There are 5 ways to turn a row about zero (a turn may also mirror it). The second row of each pair is the first, turned, with some noise. The first 45 pairs use one turn. New pairs use 3 turns, one after the other, and a turn may come again.
Known pairs, each followed by its turns in order:
[ 44   4 -18  36  28  15 -33 -22]
[ 33 -43 -18   9 -37 -13  32 -10]
K675

[-25 -20  25  20  22 -40  12 -36]
[-12 -36   4  -4  -4  -6 -66   7]
K398

[  9  -7  36 -30 -30 -26  40  22]
[-21  11   4  21  39  -8  48 -33]
K660

[  0 -13  20 -26  -9 -14   2 -25]
[ 18   1  10  -2  24  26   9 -11]
K440

[-40 -21  -3   7   9  41  30  21]
[-21  30 -41  -6  31  -1 -21  29]
K660

[ 41  12  39  12 -41 -41  15 -40]
[  0  -3   8 -45  47  -4  15 -62]
K440

[-10  44 -10 -45 -11   1  -7 -39]
[ 55  -7  26  -9  18 -39  -1  -5]
K660

[ 13  29   5 -40  -9  14  30 -19]
[ -8  49 -18  -3   1 -16  -8 -27]
K398

[ 25  43  -7  11 -31 -10  -3  32]
[-34 -24  32  -6 -21 -25  -8 -31]
K675

[ 13  44 -42  41  28 -13   3 -31]
[-43  -4  66  -6  10   7  -1 -39]
K398

[-38 -42  30  13 -16 -31  38 -29]
[-13 -33  12  -8  -5  68  14 -39]
K440

[-30  -1 -29  15   9 -39  17  36]
[  0 -48  -9  12 -38  -3 -39  -8]
K440

[-33  38  23 -38 -34  -6  44  31]
[-11 -18 -50  55  35   9  -8 -33]
K440

[  1 -46  -2 -39  23   7 -15  17]
[ 49  -3 -11 -11 -46   1   5   9]
K398

[-19  -9  40  17   4 -10   5  43]
[-16  22 -45  13  -1  20  18 -23]
K660

[ 42 -44  10  45 -29   7 -26 -38]
[ 21 -61 -36 -23 -33  28 -32   9]
K717

[-11  34 -10  27 -13 -32  14  36]
[ -4 -31 -40  41  -6 -11   6 -16]
K660

[-24 -45 -38  15  34 -25  29  15]
[-34   4 -20  17  -9   8  25  68]
K660

[ 21  44  43   7  31  36 -38  22]
[ 43 -39  44  -8 -40 -18 -27  24]
K675

[-20  32 -44 -27  43   3 -43  31]
[ 27  -6  42 -58  -7 -23  47 -12]
K398

[ -1  15 -30   1 -33   9  38  15]
[-52  -1  10 -24   5  -1  17  12]
K717

[ 29   7  15  25 -13 -24  43   9]
[-49 -19  -3  13  -4 -23  20 -28]
K660

[-39  39  21   4  14  29  27  33]
[-42  -6 -36 -42   9 -20  26   3]
K398

[ 10  38   1 -14 -20 -32 -17 -31]
[ 36 -18  28  15 -15 -27   9 -23]
K660

[-17  -5 -43  -6  44 -28 -38  -2]
[ 33 -23  54 -40 -13   2  -3  -8]
K398

[  8 -34   0 -46 -34  -5   4 -38]
[-22   5 -55   3 -32 -29 -20   4]
K717

[-23 -23 -19 -28  35  22 -15 -45]
[ 40 -23  -4 -21 -21   1 -16 -55]
K398

[ 31 -17  45  -4 -10 -35 -45 -36]
[ 43  -4  16 -58  15  -1  47  -9]
K675

[  4 -45 -34 -29 -23  23 -44  32]
[-33  16 -42  25   6  56 -26 -14]
K717

[-18 -18   3 -39  -3  18 -15  -4]
[-18  14 -18  35  -6  -5 -19 -16]
K717

[ 14  16 -27  14   5  45 -39 -11]
[ -4  48  -9 -19 -17 -26   8  38]
K440

[  0 -40  41  22  19  -7  13  24]
[-29 -19  54  20  -6  11   2 -14]
K440

[-43   4 -23 -34  46  -3  -1  17]
[ 25   8 -14  34  26  17 -54  -4]
K675

[-27  43 -21 -33  -7   2 -41   8]
[  0 -44  28   6  26  29 -35 -17]
K675

[ -5 -15  42  22  23  39  13 -15]
[-28  46 -13 -41 -10  -8 -16  -9]
K660

[ -4 -22  29  44  22 -24   2  39]
[ 39  16  40 -18 -29  35   2  -6]
K717

[ 16  -4 -42  10 -14   9  37  10]
[-26 -34 -27 -21   0 -12   2  25]
K440

[ 13 -26   4 -16  -9   5   2  16]
[  3  27  12   1 -12  15  10 -10]
K675

[ -6  -2 -20  38 -28  17  -2  -9]
[-32 -22 -23  -6 -20  15  15   7]
K675

[ 31 -21  46 -19  30 -31 -14 -11]
[ 59  26  15 -27   6 -19  18  -6]
K675

[ -2  21 -31 -30 -32   5  31   5]
[-57  14  -9 -11  14 -19  19   7]
K717

[ 18 -36  13  28  12  15  -2 -20]
[ -4 -33  -4  36 -25  13  -5  -8]
K398

[-22  26 -38  38  22  43 -11 -38]
[ -2 -53  26  36  44  -3  -8  38]
K717

[-24  41  -6  34 -28 -15  26 -16]
[-14 -33  21  -7  -6 -19  50  29]
K717

[ 34  30 -19  20   9 -10 -26  42]
[  0   4   7  -1 -12 -65 -34   3]
K440

New pairs, each followed by its turns in order:
[ -8   1  27  -5 -23 -28 -40 -32]
[-12  34 -24 -34 -38 -23  -4  -4]
K675 K660 K398

[-10   2   7 -22   4 -26 -12 -17]
[  2   1 -15 -12  35   3  19  10]
K717 K717 K660

[ 16 -13  46  28 -41  44 -37  31]
[-17  -1 -43  65  22 -12  30  29]
K717 K440 K440

[ 13  23  31  14 -27 -23 -24 -26]
[-24   3  22   0  37 -38  12   8]
K398 K717 K440

[  2 -26  13 -34  -1  31   4  19]
[-12  15   9 -23  14  31   8  33]
K717 K675 K660

[ 42   4  29  -3 -22  33  42 -23]
[ 54  12  32 -25  17   4 -37   4]
K660 K398 K440

[-20  -9 -45  43  -8  20  -9 -15]
[ -1 -39  11 -18  -7 -12  47  26]
K675 K660 K398

[-41 -39  -7   6 -37   7  17  11]
[ 18 -57 -10   9  -3   4  34  14]
K675 K675 K398

[  0 -17  24  21 -36 -35 -39 -45]
[  7 -19  66  -6  -6  17 -47   0]
K440 K717 K398

[-26  -7  46 -21 -37 -12  33 -31]
[-54 -36 -37  17  -3  28 -16   7]
K440 K675 K660

[ 34   2  43  -3  21 -33  42 -18]
[-19 -15  32 -63 -14 -28   1  -1]
K660 K675 K398

[-44 -34 -20 -38 -26  23 -41   4]
[-39 -26  -3 -40  -1 -16  34 -51]
K398 K675 K440

[-21 -17  35  14  29 -39  20  -5]
[-14  14 -35 -43   2  -3 -24  30]
K660 K717 K398

[  9  -1   9  45  -9   6  -4 -16]
[ -2 -34  -8   4  14  -4 -17  31]
K675 K675 K675

[-26  -6 -14 -19 -20  -6  19 -20]
[ 19 -10 -16  -6 -37  -7   5   9]
K660 K440 K717

[ 33  34  46   2  19 -16  38  40]
[ 41  16  37 -31  -2 -12  62  11]
K675 K675 K660

[-34  18   5  20  13 -17 -20  25]
[ -7   4 -24  27  22 -36  14  -3]
K440 K440 K717

[-25 -21  -9  19 -11 -33 -34  -4]
[ 30 -31 -27 -29  -4 -19   4  -9]
K440 K440 K660

[-14  39   1 -30  45   7 -22  13]
[-47 -15  35 -22   1   3 -13 -32]
K675 K398 K440

[-43   0 -29  16 -23  43  30 -31]
[-16 -24 -15  31  30  33  10  56]
K675 K398 K440

[ 0 22 39 36 28  3 45 25]
[ -6  48 -16   8  39   4 -46 -25]
K398 K398 K717

[ 38  22 -37 -14 -36 -26  -4  14]
[-32   0  11 -47  -6   5 -27 -39]
K440 K660 K717

[-22  20   7   8 -44  30 -41 -25]
[-21  26  56   9  -4  40  -3   6]
K398 K675 K398

[-34 -25 -36  18  45 -31 -33  -3]
[ -2  27 -53 -60 -15   0   2 -17]
K398 K440 K660

[ 30   2   6  35  -8  17 -39 -30]
[ 31   9 -15  51   9 -19 -17 -15]
K398 K660 K660

[  2 -41  19  43 -24  40  32  25]
[ 21  -5 -11 -33  18  45 -42  41]
K675 K675 K675

[ 10 -42   0   6 -13  12  -9  33]
[ 28  -2  11 -12  15  41  -8 -22]
K440 K675 K660

[  8 -43  -3  13 -27 -43 -15  29]
[ 30 -18  18  14  13  17  26  54]
K398 K717 K675

[-31  -3  28 -11 -26 -35  10 -40]
[ 32  33 -47  15 -30   4  11   3]
K660 K398 K660

[-14 -25 -24  23  19 -19 -21  23]
[ 34  20  30   9  -8 -18 -28  -4]
K398 K717 K660

[ 37  29  31  31 -45 -22  -3 -42]
[-19  22 -26  29   9 -67 -37  14]
K675 K660 K675

[-28 -41 -25  36  35 -23 -26  36]
[-45  -5 -27  35   8 -54   8  40]
K717 K398 K660

[-40 -17   0 -41   6  35  42   6]
[-27  34  -2  21  -6 -39  -4 -54]
K398 K398 K398

[-13  37  12  13   6  39   7  30]
[ -7  -6  32  23 -30  20  18 -36]
K717 K717 K660

[ 22 -44   4  31 -13 -36  16 -46]
[ -7 -36  -4   7  32  11 -16 -65]
K660 K440 K398

[-43  -9  -3 -39  -9  14 -26  11]
[ -2  -3   6  45  14  18 -27  37]
K660 K675 K398

[ 36  30  18  16  33 -40  21  39]
[ 30  49   6  26  50 -26  20  11]
K717 K660 K675

[ 38 -12   0 -41 -11 -37  45 -10]
[-31 -10 -30  40  20 -40 -36  -5]
K717 K717 K675

[  9 -38  26  38  37 -21 -43  -5]
[ 16  54  15  46  -4  35  15 -14]
K398 K440 K440

[-10  40 -15  -6 -24   1  -8   1]
[ 21   4  26  -7   7 -20   7  34]
K440 K398 K675

[  4  41  10 -46  37 -13  -8  44]
[ 57  19  -3  34 -15  -5 -47  10]
K660 K717 K440

[-21   1 -44  17 -25   6  42  32]
[ 20 -29   7  11  31  11  30  52]
K717 K398 K660

[ 22 -35 -30 -21 -25 -26  12 -29]
[ 12 -13  37 -25  -7  23  31  39]
K398 K717 K440

[-15  39 -10 -10  19  17  27  41]
[ 24  -5 -47 -27 -12  28  -7  26]
K440 K675 K440

[-15 -17  42  32 -21 -16 -14  -3]
[ 28  -6  19  12 -41   9  35   1]
K660 K398 K440

[-38  46 -17  14  37  39 -27  26]
[-14 -14 -61  30  44  23  28 -14]
K398 K398 K717

[ 32  45 -38  41 -28 -36  11 -14]
[ 16 -72 -31  37   5  -3 -10  24]
K440 K717 K660

[ 11   2 -34 -34  20 -12 -18   0]
[-15   9  26  35   6 -30 -19   1]
K660 K660 K717

[-17   0 -24  37 -16 -46  -3 -42]
[ -1 -62  16  14 -21  10  16  36]
K660 K660 K717

[ 40  32  33 -35  12  43   9  11]
[ 42  -4   0 -28 -32 -40 -43 -18]
K660 K717 K440

[38 15  3 24 12 30 -4  0]
[-21   3 -11  19  22  29  17  26]
K398 K440 K675

[ 34  -5 -45 -28  28 -13  43  10]
[-59  15  43   9 -24  28   1   8]
K660 K440 K440

[  2 -42 -21 -13 -38  20  15 -16]
[ 18 -30   8 -14  38  42   1 -14]
K717 K660 K717

[  8 -21   0 -14 -43  13 -28  35]
[-28  -4  21  60   1  -2  -6   2]
K675 K675 K440

[-18 -27 -12  30  42  26   6 -17]
[-19  12  19  21 -17 -20 -11  51]
K675 K398 K675

